The same things were measured in two ways. Each way mixes the same 9 hidden numbers, adds some noise and spreads widely along 4 directions of its own, which tell nothing about the thing.
(in the rows, 128 means zero)
Some things both ways: the first way, then the second way.
[114 123 169 158 130 109  96  96 146 139 169 104 173 194 117]
[ 85 142  48 105  91 118 130 122  87 136 132 164  85 109 105 136 155 125
  95 146]

[126  75 175 102 108 179 105  69 130  83 127  94 148 190 126]
[118 135 119 115  99 112 142 113 107 109 187 138  86 124  89 148 161  86
 124  84]

[109 134 149 129 117  94  75 122 121 169 103 104 148  98 165]
[138 119 141 123 141 114  99 116 168 149 153 115 145 124  98 102 109 118
 129 125]

[120 149  89 168 151  70  85 179 137 178 134 118 157  59 117]
[161 110 119 141 118  78  71 146 159 174 122 100 160 111  84  92 149 150
 109 145]

[143 124 170 124 119 149  82  87 117 137 136 157 132 128 179]
[133  89 167  87 112 111  98 112 150 153 129 107 119 128 131  68 119 141
 118 144]

[121 135 141 115 139 138  80 109 155  77 133 112 146 116 113]
[187 102 138 162 111  94  68 117 158 152 129 109 192  75  65  90 170 186
  72 161]

[102 122 144  99 131 119 141  53 152 143  99 133 129 124 155]
[144 165 112  73 142 115 122  68 116 121 155 168  73 111 109 125 131 105
 140 146]

[113 148 150 104 155 169  26 138 115 102  90 118 164 149  70]
[124 135 122  79 171 124 105 154 141 173 130 126 165  92  52 120 207 153
  85 137]

[168  92 107 140 169 165 176 135 102 107 136 110  97 150 180]
[142 103 103 127  97  84 114 111 129 110 120 152 100 101 123  98 137 140
 161 136]

[147 122 109 157 147 133 111 190 117 118 134  88 103 140 127]
[131 126  78  93  92 109 101 123 110 115 146 163  95 111 128 119 148 115
 119 110]

[141   9  94 110 128 185 142 142  99 139  87 178 104 120  58]
[123 108 118 119 107  80  98 150 133 121 111 106  80  79  53  98 125 169
 112 160]

[151 155 158 148 148 125 102 146 102 101 152  61 140 192 145]
[122 120 141 146 132 116 153 108 150 137 151 150 163 111 108 124 194 125
 108 119]

[102  83 218  97  81 162  81  55 111 129 118 135 143 183 137]
[ 89 101 157 116 125  89 119 110 161 160 130 123 118  80  71 101 112 157
  79 166]

[126 124 119 153 189 115 198  97 129  99 151 127 141 141 171]
[117  93 115 156 109  83 122 126 136 119  95 153 128  60  79 126 173 161
 111 146]

[129 125 137 155 104  91 179 111 101 189 168 128 162 153 128]
[ 69 103  87 176  79  18 147 139 155 168  98 165 111  83 107 113 141 145
 110 168]

[138  91 137 147 147 137 148 112 107 146 132 136 123 152 170]
[120  88 152 151 110 162 151  91 119  93 118 120 112 144 139 118 136 100
 156 111]

[103  75 100  96 120 158 124 134 139 140  38  63  87 127 164]
[114 131  95 107 157 107  77 109 154 159 137 133 128  66  37 116  69 155
 106 176]

[155 115 101 113 110 120 172  83 123 149 123  92 176  89 183]
[130 120 147 190 117  87 143 130 186 140 162 107 156 144 111 106 131 104
 139 109]

[139  63 143 124 108 140  98 139 106 149  94 103  99 172 107]
[128 102  61 146  77 118 105 102 110  97 149 151 104 107 112 113  89 131
 158 126]

[160  69 163 109 110 194 132  68  93 133 115 134 135 207 159]
[ 66 114 115  81 100 145 177 111  94 102 167 150  58 157 144 133 132  72
 165  81]

[136 108 121  90  95 168 180 113 104 117  79 171  79 103 140]
[101 106  98  92  92 128 105 101 144  79 109 187  79  79 163 104  95 130
  95 139]

[142 116 130 151 136 103 143 128 122 126 165  88 161 143 120]
[145 137  69 182  80 113 137 113 120  85 147 160 116 125 132 133 160 106
 135 104]

Other things, the second way, with their names:
<454>: [131 118  98  68  88 100 105  88 102 115 171 167  72 116 129 115 116 103
 151 111]
<78>: [ 95 128  86 126  90  71 131 144 151 146 164 156 118 119 118 109 133 119
 110 115]
<263>: [167 108 104 147 112 127 115  89 121  91 116 160 123 118 145 123 153 104
 173 112]
<66>: [169 115  99 123  69  57  72 118 123 116 176 134  91 101  86 114 121 119
 138 103]
<302>: [112 116 107  98 105 154  96 114 149 125 181 132 130 125 122  95  81 121
  95 114]
<883>: [ 94  91 111 112  99  67 125 117 129 146 150 160 112  89  90 126 139 126
 142 120]
<804>: [122  94 166 157 126  47 134 108 157 141 135 138 127  84  70 138 163 118
 143 121]
<3>: [127 130  87  85 120  80 106  99 116 134 156 170  90  90  87 130 129 118
 152 131]
<660>: [153  69 167 159  78  43 125  92 142 136 158 129 129 109 105 101 154 128
 164 114]
<509>: [116  93 164 129 152 177 157  99 157 118  87 149 166 138 179 100 182 119
 131 126]
<678>: [147 131  96  90 100  96 124  94  83 140 147 149  89 118 101 112 182 140
 142 143]
<575>: [133 104 127 114 143 187 113 101 134 108 104 125 136 132 143  98 121 126
 140 133]
<303>: [114  81 146 144  88  40 134 130 165 141 165 144 128 104 108 108 146 119
 149  99]
<892>: [135 100  78 149  89 123  98  94 114 101 113 153 114  84 109 113 110 148
 129 150]
<411>: [149 110  96 126  95  70  73 132 147 172 138 133 154  97  97  88 143 161
  99 152]
<232>: [141  91 121 133  89 141 105 119 146  99 168 135 158 103 112  98 147 147
  98 102]
<381>: [106 117  65 130  94 125 131 122  86 134 123 126  89 150 118 122 126 110
 167 129]
<249>: [139 131 127  94 128  91 118  99 128 119 176 145  96  83  57 120 135 141
 132 133]
<387>: [124 131 121 130 124 107 107 140 141 154 111 131 132 125 119 135 174  95
  88 116]
<176>: [111  66 112 132  89  94 100 134 155 134 137 138 147  99 117  89 110 149
 135 121]
<382>: [ 85 155 106  75 170 131 135 110 146 119 140 172  94  76  74 130 117 132
 109 150]
<7>: [101 119 164  91 151  83 122  99 159 178 139 127 117  93  71 101 119 143
 102 172]
<645>: [122 180 131 107 147  85 141  72 142 151 119 160  75 101 101 123 139 121
  96 192]
<318>: [146 121 103 117  93 168 135 114  98 111 158 138 138 160 155 116 200 105
 122  88]
<201>: [100 140 121  69 139  61 117 102 139 176 155 159  91  86  74 119 127 126
 114 155]
<455>: [ 74 115 174  92 142 114 154 125 177 124 119 161 110  97 132 116 155 114
  81 124]
<549>: [129  88  60 140  90 108  97 130 109 139 131 141 144 122 116 113 130 132
 175 114]
<813>: [136 123  84 124 104  65 100 115 119 163  94 163 118  91 109 117 172 145
 109 167]
<354>: [141  96 139 185  92 102 144 114 153  98 145 133 139 128 131 112 156 109
 154  95]
<458>: [147 111 162 165 105  63 122 104 154 141 128 135 137  98 103 124 188 119
  96 128]
<320>: [145  48 191 118  97  66  99 109 126 167 103  96 123 119 110  94 167 133
 155 127]
<162>: [134 108  61 163  98 119  98 121 127 147 101 140 156 115 122 101 134 151
 121 157]
<501>: [143 175  62  85 128 141 126  65 127 132 175 177 104 146 151  85  91 123
 152 161]
<276>: [153  98 132 100 104  58  83  94 126 157 112 139 100  97 108 103 133 133
 142 153]
<475>: [159 119  93 158  81  97 114 102 141  83 145 158 113  85 109  95 134 161
 117 147]
<423>: [177 134 129 115 127 149 108  71 118 125 127 126 117 148 144 100 140 112
 142 146]
<370>: [148 100 129 167  94 120 118 104 145 143 146 119 165 140 132  98 150 125
 116 122]
<576>: [107 106  62 137  88  60  94 120 135 143 148 168 121  60  69 123 111 158
 110 148]
<25>: [137 141 122 152  95 129 171 100 154  87 201 150 118 172 168 101 135  78
 160  79]
<603>: [105 120 161  81 127 118 122 112 144 134 154 127 101 112  99 113 136 115
  92 122]
<562>: [127 121 160  74 102 108 122 129 133 104 189 122  74 142 123 118 145  73
 134  63]
<616>: [ 94 155  86  65 141 167 108 160 129 154 201 114 138 145  79 121 139 108
  80  92]
<712>: [143  97 165 134 131 135 140  73 128 119 104 135 129 110 121 111 171 135
 133 150]
<98>: [140 107 154  88 121 116 104  83 121 137 132 129 110  89  85 102 151 153
  97 159]
<805>: [156 170 114  96 137 153 137  73 117 116 148 147  99 134 126 100 154 130
 116 163]
<278>: [175  68 170 198  47  54 120 115 139  97 153 101 118 126 117 103 161 112
 156  86]
<375>: [ 91 137 108  89 137  80 135 139 126 165 193 131 109 111  43 136 146 111
 138 109]
<833>: [115  89  98 139  92 146 118 114 123 114 130 144 140 130 148 116 136 114
 136 103]
<258>: [154 111 106 149 100 150 111  73 128 120 107 146 150 104 136  87 150 169
  85 180]
<794>: [118 100 128 133  73  77 122 163 150 118 182 130 127 123 112 116 171 109
 114  66]
<339>: [141 103 151 105  91  36 115 118 124 195 143 118 113 144 122  99 184 111
 144 125]
<16>: [108 130 116 123 134 110 129  94 182 155 141 174 166  91 125  88 133 160
  73 174]
<110>: [130  90  91 178  91  71  77 145 159 176 105 120 181  82  80  96 141 176
  80 165]
<390>: [130  91 108 155 115  94 110 109 154 162  74 143 161  91 122  80 143 182
 116 192]
<116>: [143 155 104 118  96 146 140  95 139  78 224 154 111 135 126 107 124 108
 115  93]
<579>: [141 139 153  94 100 121 144 103 144 128 156 148 108 169 192  95 180  82
 112 101]
<537>: [146  98 153 141  92 127 123  95 137 108 147 124 119 148 154 110 133  88
 143  92]
<587>: [159  99 144  90  98  44 103  86  87 164 115 140  80 107  99 129 191 116
 160 137]
<536>: [150 146  74  81 109 100  87  77 124 120 131 189  87  84 131 108 115 134
 116 163]
<156>: [ 81 136  80 143 105 119 156 131 155 113 106 178 111 112 156 107 143 130
  91 149]
<358>: [ 49 110  68 122  77  38 147 146 134 146 146 183  83  89 106 133 128 118
 124 125]
<171>: [117 129 106  89 112  81  94 138  98 190 162  92  97 120  36 120 138 134
 111 143]
<295>: [111 129 127 126 130 120 145 126 107 105 134 130  93 103  63 153 178 113
 124 114]
<402>: [145 147 155 111 133  53 134 105 155 144 147 142  94 102  89 108 166 127
 123 152]
<22>: [133 122 128 121 110   8  85 135 188 154  96 160 101  53  98  91 131 158
  89 174]
<566>: [123 108  86  82 103 120  94 139 119 134 164 136 117 131 115 106 127 116
 149  97]
<649>: [159 104 127 131  98 105 110  58 134 141 122 162 139 104 147  86 144 153
 111 170]
<92>: [123 109 126 135  82  70 124 126 134 156 159 135 129 124 112 117 177 113
 108 109]
<492>: [104 122 169  76 166 107 135  92 149 144 115 149  99  96 101 118 141 118
 128 152]
<40>: [113 126  67  94 117 107 122  92 120 124 159 178  99  94 101 110 101 142
 159 146]
<574>: [149 119  88 131 121  73 101 106 132 152 169 155 149  92  67 125 145 137
 157 127]
<740>: [137 134 111 154 118 111 130 108 161 144 170 137 158 131 118 102 130 120
 126 127]
<669>: [162  90 116 167  70  96  98 126 127 104 131 123 123 123 128 114 148 112
 143  96]
<573>: [150 139  86 159  88 134 136  84  98 125 168 111  98 181 132 108 101  93
 173 127]
<523>: [166 107 130 148  78 104 114 114 155 130 168 110 135 173 166  67 117 108
 161 107]
<88>: [ 97 123  95 111 121  44 115 114 162 171 120 180 122  63  90 106 128 161
  98 180]
<696>: [121 120 132  56 149  98  89 113 158 132 125 170 115  44  74  99 144 178
  73 168]
<374>: [142  86 132  67  94  90  99  83  99 119 133 156  80  81 104 102 150 153
 140 144]
<270>: [129  89 131 123 102 121 113  69 158  98 127 171 123  83 145  85  99 152
 114 155]
<190>: [ 97  70 141 160  87  62 137 139 143 158 124 119 129 128 114 112 148 114
 151 110]

Some of these things the first way, each followed by its name:
[184 137 117 127 146 183  94 134 132  75 142  98 141 173 122] : <318>
[127 157  68 144 159 122 181 133 154 139 135 122 127 105 142] : <813>
[133 103 211 125 115 146  95  79  84 111 166 118 169 177 146] : <354>
[151 123 171 129  95 138  94 112  98 128 156  74 163 173 146] : <78>
[ 94 149 160 136 109  92 112 121 124 144 149 144 154 115  91] : <458>
[159  66  75 114 103 134 157  69 163 177 109 115 148 117 138] : <573>
[147 125 112 116 112 133  26 156 138 132  82  70 161 127  99] : <616>
[180 139 104 132 136  85 138 118 140 168 115  65 109 137 191] : <501>
[185  90 135 112 104 114 109 138 115 107 115  75 112 152 107] : <116>
[114 119 196 116  81 100 117  62  95 186 134 158 180 170 100] : <358>
[118 101 117 115 124 108 137  83 164 121 120 135 134  80 140] : <66>
[185 154  72 115  97 157 146 176 108 142 117 141 100  91 102] : <579>
[ 94 106 179 108 120 141 123  97  95 138 109 128 136 156 121] : <804>
[149 130 127 124  93 116 159 121  87 167 136 150 159 125  92] : <156>
[110 140 161 142 149 101  80 102 113 166 117 157 160 111 163] : <575>
[169  72  98 167 139 114 171 169 109 128 164 133 106 111 123] : <278>
[115  99 183 138 159 137 116 116  94 111 126  52 124 199 199] : <382>
[158 127 100 190 189  63 118 174 137 161 159 122 116 153  97] : <678>
[157 173  98 116 144 107 197  69 170 119 130 142 109 106 188] : <649>
[131 150 114 155 180  65 109 156 137 145 109  60 118 138 156] : <574>
[117  81 195 121 145 118  85  77 122 112 120 109 129 182 131] : <249>
[106 138 228 125  96 136  81 114  55 135 142 147 149 167 134] : <455>
[114 104 138 120 132 163 118 166  79 157  81 122  78 159 136] : <492>
[143  82 121 125 119 193 113 159 103 102 128 110 112 140 119] : <669>
[160  77  93  89 115 201 148 123 113  96  85 133 102  99 145] : <562>
[138 122 137 153 151 125  58 168 104 163 113 102 134 164 120] : <549>
[148 119  83 153 165  87 202 133 128 145 143 117 119  97 159] : <402>
[162 133 150 172 131  80  77 186  89 133 168 101 154 130 105] : <794>
[142  91  82 145 149 129 165  80 150 176 124 139 163 127 151] : <381>
[121 149 119 164 129  80  83 180 129 158 143  93 147 115 104] : <110>
[160 126 136 162 162  82 170 109 125 134 161 120 115 141 192] : <660>
[160 165  99 180 166 101 144 138 143 149 185 102 140 125 199] : <339>
[161  91 116 126 172 182 156 129 126  81 108 143  49 172 156] : <374>
[161  95  97 130 123 182 169 135  96 142 118 118 120 151 163] : <190>
[139 140 149 112  91  90  81 112 117 172 108 111 159 123 103] : <740>
[164 140  58 142 152 123 175 168 116 166 104 142 100 103 127] : <390>
[153 104 138 116 145  85 180  41 147 108 146 164 156 102 128] : <475>
[122  90 130 117 134 146 144  92 139 118 106 130 112 149 143] : <892>
[124 131 116 115 160 151 158 104 122 119 111 134 125 114 163] : <263>
[ 93 115 130 105 111 126 195  32 159 148 129 128 145 120 163] : <645>
